The same things were measured in two ways. Each way mixes the same 10 hidden numbers, adds some noise and spreads widely along 6 directions of its own, which tell nothing about the thing.
(in the rows, 128 means zero)
Some things both ways: the first way, then the second way.
[147 136 142 129 132  77 114 108 151 138 145 156 154 135 139 154 120 179
 123 156 149 222 103 147 120  67  65 115]
[ 99 158  68  93 129 154 107  96 130 136 135 124  96 116 129  80 120 170
 135 120 125 177 211 133 134]

[108  92 110 117 135  88 141 175  78 126 167 113 133 147 112  42 129  66
 166 152  69 186 161 151 111 100 134 141]
[106 101 164 110  84 128 102 148 116 138 124 134 163 170 130 156  80 135
 126 106  82 100 114 209 156]

[168 174  91 151  94 133 121 146 153 161 129 160  98 165 144 178 125 160
  74 112 120 122 107 110 143 125 173  16]
[145 121  96 132 139 131 123 136 131 142 110 110 125 104 133  91  89 137
 122 103 155 164 173  88 146]

[ 89 103 129 134 135 102 123 156  90 126 133 120 161 100 131  96 132 148
 173 149 110 188 206 127 129 113  93 175]
[153 147  85 223 117 113 135 120  69 120  89 134 141 115 111 171 178  90
  89 121 147 170 123 118 140]

[160 157 116 180 125 127 143 115 144 138 108 165 148 165 133 168 104 189
 100 108 204 133  77  92 119  77 109  79]
[114 145  72 228 144 129  96 107  97 146 109 120 134  92  99 149 126 137
  85 100 142 138 152 140 185]

[176 132 139 131 113 101 142  52 167 147 106 134 163 120 156 226 107 189
 179  96 137 108 128 135 157  57  64 135]
[146 142 175 102 140  58 134 123 160 128 133 140 151 117 121  89 136 166
 172  93 115 128 122 189  80]

[ 98  92 142 111 116 104 107 171 131 129 158 137 136  98 104  55 152  72
 112 151 141 179 195 154 117 152 180 115]
[ 99 164 105 109  97 146 117  96 115 132 151 153 128 164 109 142 161 148
 141 175  87 130 107 170 112]

[123 148 129 138 126  85 137  66 191 146 158 122 100 114 116 125 133  85
 120 119 103 134  53 141 128 127 172  63]
[155  57 176  90 134  89 132 142 126 133 131 135 122 142 120 134 152 140
 158  96 108 118 108 150 107]

[127 156  96 134 129  79 180 121 135 143 145 125 131 112 113 141 123 140
 148 120 111 148 140 118 135 112  98  93]
[157 121  93 138 144 133 125 131 115 143  98 112 150 119 158 131  68 111
 114 125 156 141 145  91 159]

[ 73  99 164 108 112 129 197 146 151 116 146 117  95  34 100  77  85  76
 151  98  97 101 146 192 137 157 145  97]
[135 121 126  64 133 170 136 145 133 151 176 125 106 150 122 117 200 140
 149 193  74  62 158 152  93]

[161 116  85 102 164 113 122  78  88 103 141 117 157 214 122 111 195  86
 122 188 168 101 156  84 127 131  84 179]
[147 147  97 154  92 109 127 169 118 124  68 133 187 133 132  75  80 141
 149  70 146 196 125 121 101]

[129 122 152 102 113 111 149 165 129 148 140 123 121  60  83 142 101 165
 135 126  80 182 178 171 136 163  98 122]
[154 131  59 150 123 173 146 121 123 142 106 120  85 145 138  66 165 147
 129 109 167 180 166 121 163]

[144 126 153 149 133 123  93  53 158 122 109 151 121 181 150 131 159 105
 101 124 193 101  34 100 108 107 160 123]
[ 93 147 105 155 137 183 147  89  92  81 127 140 100 131 143 135 180 116
 117 123 155 155 154  76 140]

[ 90 100 149  88 132  91 161 126 145 113 170 121 104  94 133  78 134  67
 151 155 107 135 121 176 126 127 120 125]
[124 134 147 101 130 155 140 157 111 105 157 135 155 122 127 137 159 105
 137 160  91  86 140  79  76]

[ 96 138 130 126 141  90 139 125 123 152 112 121 125 120 157 168 112 178
 163 145 119 161 133 107  95 123  63 167]
[127 113 109 128 162 160 122  99  80 111 147 146 144 104 177 208 105  82
  99 149 111  97 109  64 145]

[108 135 115 168 135 153  58 109 107 141  94 121 132 164 155 148 143 159
 120 137 116 129 130  74 116 148 156 156]
[142  96 100 158  98  99 123  81  86 123  82 137  97 148 143 188 110 100
 103  92 163 208  96 137 186]

[152 104 128 100 111 109  76 137 122 135 155 136 133 123 131 126 167 134
 152 139  74 170 175 157 160 127 146 139]
[141 187 129 141  93 100 151  41  78  90 124 135 137 176 176 227 137 120
  94 106 123  80  97 174 176]

[133 116 121 104 135  82 113  86 157 133 161 136 126 137 132 119 146 103
 139 147 121 154 106 150 121 117 127 119]
[122 126 161  60 142 150 150 105 114  98 174 139 139 150 141 131 144 133
 148 154  95  85 134  71  96]

[113 117 101 159 104 166  65 143  65 138  93 165 108 197 177 143 144 191
  77 162 107 145 197  86 140 150 135  77]
[159 100 126  22 134 154 140 163 172 162 147 117 100 145 142  97 153 126
 194 218  98 113 166 107  53]

[116 138 138 138 125 102 137 107 153 139 137 135 114 113 110 120 130 118
 105 128 134 154 104 129 118 139 143  86]
[161 110 147 180 140 145 163 169 158 139 127 127 112 103 116  88 179  89
 139 149 157 143 106  98 118]

[127 147 160 123 132 124 122 146 157 123 145 105 112  92  76  77 187  49
 100 116 146 127  91 113 126 176 218 137]
[149 121 149 180 157 116 150 143 110 120 144 148 128 113  90 130 239 120
 120 125 128  93  68 153 106]

[147 141 128 165 113 122 119 143 135 151 115 135 149 121 112 149 122 160
 124 103 144 153 145 107 133 111 152 106]
[143 184  74 194 143 155 148  57 104 141 139 129  98 136 133 115 179 131
  93 142 144 155 161 150 188]

[171 135 143 124 116 145  80 158 103 121 151 158 108 153 129 155 164 214
  86 181  95 198 107 135 174 131  98 104]
[133  97  85 125 104  96  98 150 103 133  63  90 123 139  94 145 122 167
 128  73 157 146 165 130 132]

[186 156 116 102 121  60 116 159 140 157 173 146 126 144 107 156 173 167
 123 157 103 227 116 130 137 109 105 105]
[125 129 160 147 131 113 125 149 149 125 105 122 172 117 139 115  52 124
 123  95 165 114  78 119 153]

[137 125  91 122 124  91 169 131 133 122 172 160 102 148 146 121 138 143
 155 132 123 118  92 140 150  94 110  71]
[163 133  96 159  94  98  98 187  72 152 100 119 193 121 120 143  99 122
  79  75  96 112 135 199 146]

[119 142 119 118 108 115 137 129 149 127 133 158 118  81 155 152  95 178
 154  83  86 149 127 170 154  98 109  80]
[149  90 139  44 140  97 120 178 144 137 127 106 107  98 114 100 133 141
 144 117 135 124 163 122  81]

[137 110 153 120 119 106 126  65 175 137 136 134 102 129 139 142 127 100
 141 116 119 100  64 153 126 116 149 106]
[107 119 166 124 124 160 163 115 122  82 129 134 119 153 149 131 133 107
 136 123 151 131 122  64 139]

Other things, the second way, with their names:
q701: [104 167 130 121 131 168 129 123 127 132 145 108 150 148 127 139 110 123
 114 187 120  71 157 114 147]
q796: [ 80 161 172  82 142  97 124  75 116  71 179 148 121  93 113 191 158 123
 118 150 102  81  91 100  88]
q307: [125 166 101 166 113 139 125 119 127 132 134 121 104  87 145 141 124 106
  86 116 139 125 139 150 175]
q688: [143 136 166 150 138 105 125 122 123 149 152 122 165 122 119 179  94  93
  91 171 104  62  76 146 161]
q723: [134 143  87 131 124 126 131 102  86 121  97 154 141 159 147 117 131 133
 132 107 138 201 131 162 126]
q484: [119 120 115 107 117 131 125 127  88 101 113 151 152 149 141 135 154 145
 155  92 103 151 138 135  86]
q178: [108  80 161 114 114 105 115 130 144 120 102 121 117 141 115 145 105 144
 151  91 143 140 108 129 136]
q445: [123 116 185 120 166 128 135 119 147 129 157 124 151 134 113 160 139 117
 147 189 104  58 112  95 103]
q660: [116  74 151  87 143 116 115 117 134 121 134 135 128 128 114 119  98 152
 149 101 123 141 111  83 123]
q740: [106 106 123  60 162 175 115 118  95 119 169 130 123 124 151 163 128 118
 121 166  91  84 178  87 118]
q79: [136 122  92 154 129 117  94 135 110 153 128 130 127  91 126 159 128 130
 100 100 104 106 131 182 153]
q366: [ 91 123  76 107 140 176 104  72 109 135 112 133 132 165 169 126  61 168
 143 111 128 162 176 121 179]
q265: [ 94 117 156 118 170 169 146 120 151  97 153 128 111 105 133 100 165 142
 163 124 134  98 168  55 104]
q186: [142 148  87 158 141 158 130 123 132 150 134 134 108 106 152 117 158 121
 130 138 121 129 160 156 140]
q753: [150 152 116 161 115 125 146  96  74 108 143 135 115 124 146 182 162  88
  66 118 127 117 115 140 172]
q361: [ 91  88 184  61 113 105 106 136 170 141 138 100 126 148  49 133  84 156
 160 179 110 107 126  62 102]
q25: [124  62 191 153 141 139 150 168 102  99 135 146 163 148  66  81 180 124
 150 108 118 153  98  42  82]
q820: [169 163 107  96 129 102 135  87 133 145 141 104 110 127 151 145 121 149
 123 125 124  84 164 148 153]
q898: [112 134 174 119 166 139 148  76 128 108 188 133 118 115  98 173 183 108
 141 213  89  75 134  31  93]
q687: [115 107 166  69 131 134 137 151 128 115 147 139 136 151 104  82 161 147
 169 140 100 137 148 113  67]
q865: [167 112 162 175 156 100 149 171 136 130 120 141 167  96 108 100 171 108
 162 127 116 137 107 105  63]
q939: [143 157 145 138 102 130 139 115 169 152 143 127 125 139 133 131 119 124
 146 163 105  98 106 159 140]
q244: [130 106 152 118 162 146 145 139 109  98 143 146 133 113 150 121 164 117
 135 104 128 115 127 102 105]
q888: [144 127  87 117 122 145 133 138 101 132 111 140 135 147 129 107 153 123
 138 143 129 172 135 125 101]
q680: [134 110 175 118 127 136 157 155 138 126 131 112 127 145  91 106 138  86
 126 183 154 152 125  63 115]
q278: [140 100 126 101 108 118 122 144 109 127 126 138 105 136 139 141 172 141
 125  83 110 114 124 204 125]
q270: [127 136 118 156 132 110 118 140 117 126 127 128 140  99  82  89 166 156
 139  95 112 149 167 119  96]
q697: [171 139 108 167 112 122 135 180 130 169  99 122 156 134 118  70 122 116
 122 128 140 169 130 179 134]
q180: [142 126 167 173 161 144 151 171 121 124 157 132 158  99  93 117 195  92
 116 175 113  86 108  85  87]
q945: [103 131 144 114 143 167 136 103 151 116 145 123 111 120 163 122  81 117
 125 131 149 119 143  80 169]
q349: [150 112 127 153 115 102 128 145  90 131 126 119 139 133  69 106 167 150
 102  80 123 131 124 127 134]
q839: [135 147 123  98 120 122 132  74 100 116 148 124 113 144 144 195 147 133
 120 143  97  78 149 134 144]
q83: [138 133 166 150 109 108 140 147 162 137 135 139 127 116 102  68 139 130
 138 110 134 160  91 165 123]
q756: [123 150  71 122 116 163 120 130  99 139 120 113 115 145 118 110 160 152
 108 127 133 125 175 154 148]
q773: [141 119  99 117  95 109 109  88 121 154 113 116  96 160 149 174 119 171
 116  75 117  89 129 238 195]
q194: [ 75 109 186 120 114  92  95 102 142 125 153 146 120 124  88 156 128 159
 141 107  86 118 111 190 126]
q85: [145 168 155 125 128 132 158 115 157 122 173 138 114 108 139 110 154 103
 118 163 125  97  92 130 127]
q666: [143 171 139 153 122 107 130 106  77 113 144 163 209 155 147 172 124 123
 105 119  79  70  53 184 128]
q956: [156 128 152  82 137 144 157 137 169 130 153 142 112 122 185  88 133 120
 168 131 113 110 129 150 107]
q613: [138 122  76 223 124 173 149 123 104 118  93 134 104  97 147 128 156  78
 118 118 165 214 152  55 153]
q435: [115 154  70 115 145 167 116  93  81 122 138 108 128 130 144 160 118 142
  89 131 126  84 184  95 171]
q393: [149 118 112  85 125 142 135 175 128 144 135 127 134 130 113  37 134 135
 136 120 127 170 158 123 105]
q329: [149 102 155  80 129  87 130 170 186 142 128 128  89  74 117 106 145 106
 170 156 136 161 111 118  60]
q295: [153  84 159 113 110 131 136 186 115 127 144 121 136 131  85 130 186 123
 127 127 100  72 103 107  95]
q758: [ 91 129  81  90 121 123  83 108  91 110 140 135 103  92 124 145 138 163
 112  73 100 143 181 156 126]
q655: [104 115 145 118 144  82  82 109  88 121 138 126 170 108  92 219  94 139
  89 125  98  58  91 128 135]
q174: [110 126 138 176 151 112 111 160 108 128 101 127 189 123  69 129 142 135
 138 143 129 122 122 105  88]
q716: [104 159 131 158 123 138 125 119 123 119 142 135 147 111 112 149 140 119
 130 151  98 111 133 110 113]
q511: [132 127 173 167 143  86 121 168 163 131 133 121 151  63  85 133 131 112
 132 135 130  89  88 105  93]
q223: [156 169  44 120 139 177 133  89 144 169 136 130  86 116 205  89  92 115
 117 154 151 184 168 158 188]

Some of these things the first way, each followed by its name:
[130 126 157 129 135 151  78 121 136 129 120 132 104 129 173 188 137 207
 147 148 109 122  68 122 141 134 105 175]
q753
[139 140 120 122 127 106 173  85 181 117 160 136 122  85  72  94 105  79
 110  85 128 123  79 172 137 133 158  51]
q773
[107 136  92 131 153 105 149 149  92 118 125 137 169 129 118  90  95 139
 144 118 141 181 161 124  96 100  78 149]
q79
[142 109 125 154 157  77 142  88  96 111 132 135 190 167 124 108 161 148
 173 150 189 172 129  88 127  50  58 185]
q174
[ 96 120 155 116 117 148 141 172 113 131 128  90  97  93 119 107 162  83
 130 146  95  97 174 117 142 188 171 150]
q888
[120 138  94 127 165 100 156  56 154 122 127 113 166 122 100 115  95  89
 149 106 160 112 105 127  90 119 104 151]
q660
[155 140  97 143 129 189  80 150 108 123 103 124 132 188 125 113 153  83
  79 118 156  70 131  84 115 163 209 135]
q83
[163 107 117 100 117  33 124 118 151 161 174 153 136 133 132 158 174 164
 182 150 126 187 154 137 136  96  93 129]
q666
[130 140 166 142 104 171 127 182  98 151  86 118 103 132 147 188 117 189
 101 149 111 127 152 101 135 148 109 133]
q186
[118 122 142 120 140 148 142 116 121 114 119  99 138 105 106 109 103  93
 140 116 107 109 125 145 124 135 125 162]
q178
[137 125 173 149  98 175 112 151 155 149  97 128 112 123 160 172  78 144
 114 106 130  96  95 147 124 104 163 111]
q194
[147 162 163 129 107 142 135 107 182 146 117 114  62 143 144 167 162  82
  94 112 127  52  28 104 130 154 203  90]
q244
[156 123 163 138  80 164 138 210 123 146 132 147  77 123 144 165 134 179
 112 127 102 110 122 138 173 129 158  71]
q701
[140 126 129 132 112 132 115 131 139 138 142 143 113 145 120 136 130 137
  78 161 133 147 134 138 135 146 139  69]
q939
[119 130  91 157 150 144 148  68  99 113  91 104 161 187 135 108 144  67
 126 123 178  49 150  63 110 121 134 155]
q865
[123  99 155 105 114 129 129 121 119 138 119 115 108 133 154 145 139 109
 148 145 105  94 160 135 132 138 124 149]
q484
[180 153 125 148 119 133  93  91 144 136 113 157 119 216 137 139 147 100
  54 125 168 127  55  99 108 101 172  70]
q265
[174 146 104 158 107  62 128  99 149 177 134 162 131 195 127 162 132 146
 101 132 150 182 108 100 110  78 131  41]
q366
[142 129 129 141 124 177  65 144  99 123 116 131 118 172 154 146 150 164
  95 161 109 130 122 111 145 142 142 137]
q839
[120 105 109 151 148  53 135  90  98 131 131 144 200 137 123 115 106 175
 191 132 138 228 169 126 114  42  37 162]
q445
[116 118 136  97 127 107 143 122 159 130 130 136 148  57 124 145  88 154
 172  92 125 137 158 175 126 125  92 148]
q85
[115 124 174 135 114 128  77 187 122 144 163 113  88 107 142 138 169 175
 130 191  55 204 104 137 161 143 148 138]
q680
[117 140 138 101 143  97 149  93 138 127 138  92 121 122 109 110 145  59
 128 147  98 136 118 133 114 143 122 145]
q956
[ 94 144 133 140 101 141  95 123 151 142  96 160 116 102 180 169  99 181
 105 107 121 142 158 137 130 131 133  77]
q329
[130 141  72 165 159  99 122 112 108 118 140 142 168 170 123 100 145 143
 146 128 167 158 107  81 113  87 116 140]
q688
